The first 4 rows are patterns. Each new row is the sum of 2 different patterns, raised or lowered, with some noise. Before adding, each is slid sideways (what falls off one end comes back at the other) and multiplied by a number that may be negative. Names go in the order of the patterns.
Known rows, each followed by the names of its patterns:
[-1.16  0.09 -1.73 -3.64  0.01  0.25 -2.23 -1.11 -1.04  0.99  0.93  2.22
  0.49  0.61 -0.86 -1.89 -0.59  0.26  0.24 -0.84  0.85  2.18 -1.74 -1.23
 -0.79 -1.07 -1.69  0.94 -0.41  0.07 -2.20  0.92 -1.65 -2.13] : q_454
[ 1.62 -0.82 -1.45  1.32  0.03 -0.64 -0.35  1.49  3.52 -2.06  0.28  1.26
  0.20 -2.63  0.96 -1.15  2.39 -1.45 -2.79 -1.41  0.46 -1.31 -0.24 -0.46
  0.05  3.19 -1.45  0.11  0.83 -2.82 -1.53  0.36  1.17 -0.62] : q_525
[-2.31  0.23  0.05 -0.27 -0.03 -0.33  2.72  2.58  2.55 -1.21 -1.63 -2.19
 -2.12  0.79 -2.72  4.08  1.27  1.88  1.20 -1.66 -0.65  0.34 -1.13  1.09
  0.61  0.89 -4.29  1.13  1.20  0.31  1.06 -0.82  4.28  0.62] : q_403
[-1.31 -0.57 -1.64  2.46 -1.49  1.65  1.98  0.45 -1.18  0.55 -0.88  1.92
 -0.96 -0.39 -1.50  1.03 -1.82 -0.11 -2.73 -2.71  2.82 -0.54  1.91  0.05
 -1.44 -2.41 -0.66 -0.95 -2.79 -1.14 -0.61  0.25 -0.71  3.63] : q_285

New rows, each followed by the names of its patterns:
[ 1.06 -1.84  1.56 -1.38  1.29  1.12 -0.67 -1.09 -3.48 -1.03 -0.15  1.84
 -3.05 -0.40  3.24  0.03 -0.37 -0.90 -0.11 -4.21 -1.33 -2.00 -1.00 -2.32
  1.56 -0.94 -1.22 -1.73  1.99 -4.14 -0.92 -3.88 -0.79  0.72] : q_403 q_285
[ 0.16 -0.02  0.36  2.30  0.78  1.92  1.57  1.68  1.05 -0.06  1.58  0.63
  0.08  2.60  3.35  0.52  0.96  1.70  1.08  0.92  1.88 -0.52 -1.48  0.19
 -0.29  1.58  0.04  0.74  1.44  0.29  1.22  0.07 -0.82  2.11] : q_454 q_403
[-1.22  0.90  2.03  0.42  1.31  2.06  0.28  0.67 -0.59 -0.58 -0.89  1.87
  1.59  1.89  0.80  0.92  1.58 -1.67  0.01  0.21 -0.20  0.19  1.20  0.97
  0.48  0.00  0.35  1.00  3.17  1.31  0.73  1.17  0.12  0.58] : q_454 q_403
[ 1.32 -2.65 -3.11  0.76  1.61 -0.99  1.37 -0.94 -0.04  2.35  3.21 -0.47
  0.07 -2.25 -1.95  1.64 -2.76 -0.63  4.21 -0.31 -0.90  1.90  0.50  0.31
 -2.55 -0.82  1.19 -0.30  2.14  3.63  2.75 -2.60  3.81 -4.46] : q_525 q_403
[-4.97 -0.61 -1.30 -3.04 -0.70 -1.81  0.52 -1.40 -3.49 -0.72 -0.85 -0.42
 -1.17 -1.35  0.06 -0.56  0.01 -2.11 -2.39 -3.40 -2.49  0.28 -4.20  0.80
 -0.88 -0.73 -1.55 -2.15 -2.00 -1.18 -3.32 -0.16 -1.86 -2.00] : q_454 q_403
[-0.79  0.98 -1.48  0.18  0.91  1.78  1.33  2.28 -0.16 -1.17  1.79 -1.91
  0.53  0.11  2.45  1.97 -0.86 -0.42  0.22  0.10 -1.52  0.67 -0.17  1.10
 -0.50 -2.10 -0.24  0.08  0.12  0.13  1.38  1.78  1.38 -0.91] : q_525 q_285
[ 0.71 -2.77 -1.03 -0.56  0.56  0.16 -3.69 -0.11 -0.85 -2.83 -0.17  0.98
 -0.84 -2.37  1.40 -1.38  0.36 -2.47 -2.72 -5.22 -0.20 -1.86 -0.37 -3.55
 -0.37 -0.67 -3.80 -1.72  0.00 -3.63 -1.81 -2.64 -0.02 -1.48] : q_525 q_285
[ 0.17  6.92  1.53 -2.01  1.11  1.95  0.67  1.32  0.94  4.25  5.56  3.43
  0.39  0.36 -1.74 -1.34  2.51 -0.69  5.25  3.65  3.00  2.00  0.47  0.94
  1.59  0.14  3.29  3.74  1.30 -2.53  3.25  2.79  0.57  2.92] : q_525 q_403
[3.87 2.58 5.19 2.18 2.57 3.41 3.92 2.55 3.86 4.57 3.29 4.40 3.51 3.78
 3.95 1.42 2.15 2.41 3.55 2.65 4.37 3.70 2.79 3.53 2.97 3.27 2.65 2.91
 5.50 2.79 3.59 4.09 3.96 1.57] : q_454 q_525
[-0.72  2.95 -2.14  3.09 -5.10 -3.21 -4.47 -2.61  0.06 -2.17 -2.14 -0.16
 -1.86 -2.02  0.51  2.42 -2.56 -3.44  0.40 -3.09  1.10 -3.89 -1.15  0.57
 -0.83 -1.81  0.43 -1.64 -0.83 -4.74 -3.01 -4.74  0.02 -1.10] : q_403 q_285
[ 5.60 -3.08  0.68  2.76  0.82  0.80 -2.21  0.00  3.13  0.18 -2.63  2.11
  0.28 -0.07  0.56 -0.58 -2.41  0.58  2.76  1.07  3.38  1.14  1.69 -3.58
 -0.20 -0.98 -2.19 -1.37  3.06 -0.21  0.42 -0.85  2.48 -1.26] : q_525 q_403
[ 2.62  1.78  1.69 -2.06 -1.91 -4.27 -2.09  0.02 -2.67  1.74  0.81  0.07
 -0.54 -2.63 -0.91 -0.84 -1.42 -0.67 -0.06  0.08 -4.03 -0.37  0.91 -0.45
  1.13 -0.41  1.63 -0.09 -3.62 -0.59 -0.30 -0.14 -0.50 -0.62] : q_403 q_285
[-2.15 -1.47 -2.51 -2.37 -2.21 -1.12 -1.60 -1.29 -1.18 -1.07 -0.69 -2.96
 -2.23 -4.02 -1.88 -2.56 -0.80 -3.33 -1.34 -3.69 -2.49 -2.95 -2.47 -2.76
 -1.49 -3.79 -3.17 -1.80 -1.25 -3.57 -1.73 -2.36 -0.33 -0.43] : q_454 q_285
[ 0.20 -0.87  0.83  0.58  0.86 -2.96  1.68 -0.80 -1.37  1.38  1.47 -0.49
 -0.16 -0.51 -0.45  0.74  1.66 -1.11  0.93  0.51  1.62  0.59 -3.27  1.41
 -1.05 -0.73  0.64  2.64 -0.12  1.09  0.09  1.48  1.88  0.90] : q_525 q_285
[-1.81 -4.52  2.23 -4.15 -4.50 -2.70 -2.54 -1.78 -5.30 -3.85  0.25 -2.15
 -1.48 -2.62 -1.25 -1.81 -2.85 -2.91 -5.99 -0.92 -1.86 -0.36  0.46 -1.47
  0.55 -4.97 -1.75 -3.14 -2.88 -0.80 -1.18 -4.58 -0.46 -2.73] : q_403 q_285
[ 0.54 -2.13 -0.98  1.09 -0.38 -2.09 -1.84 -1.37 -1.35 -1.39 -0.81 -2.66
 -0.93 -1.88 -1.19 -3.28 -4.47  1.10 -1.78 -1.24 -1.36 -0.54 -3.01 -0.97
 -2.96 -1.92 -0.41 -0.74 -1.51 -0.96  0.44 -1.78 -1.61 -3.78] : q_525 q_285
[ 1.28 -0.57  2.12 -1.40  0.45 -0.22  2.52  1.30 -3.84  0.77 -0.76 -0.90
  0.93  1.62  1.57  1.73  3.91  1.47  1.35 -0.08 -0.22 -2.51  1.65  0.95
  1.08 -0.85  2.85 -1.88 -1.76 -0.42  0.66 -0.99  1.50 -1.28] : q_454 q_285
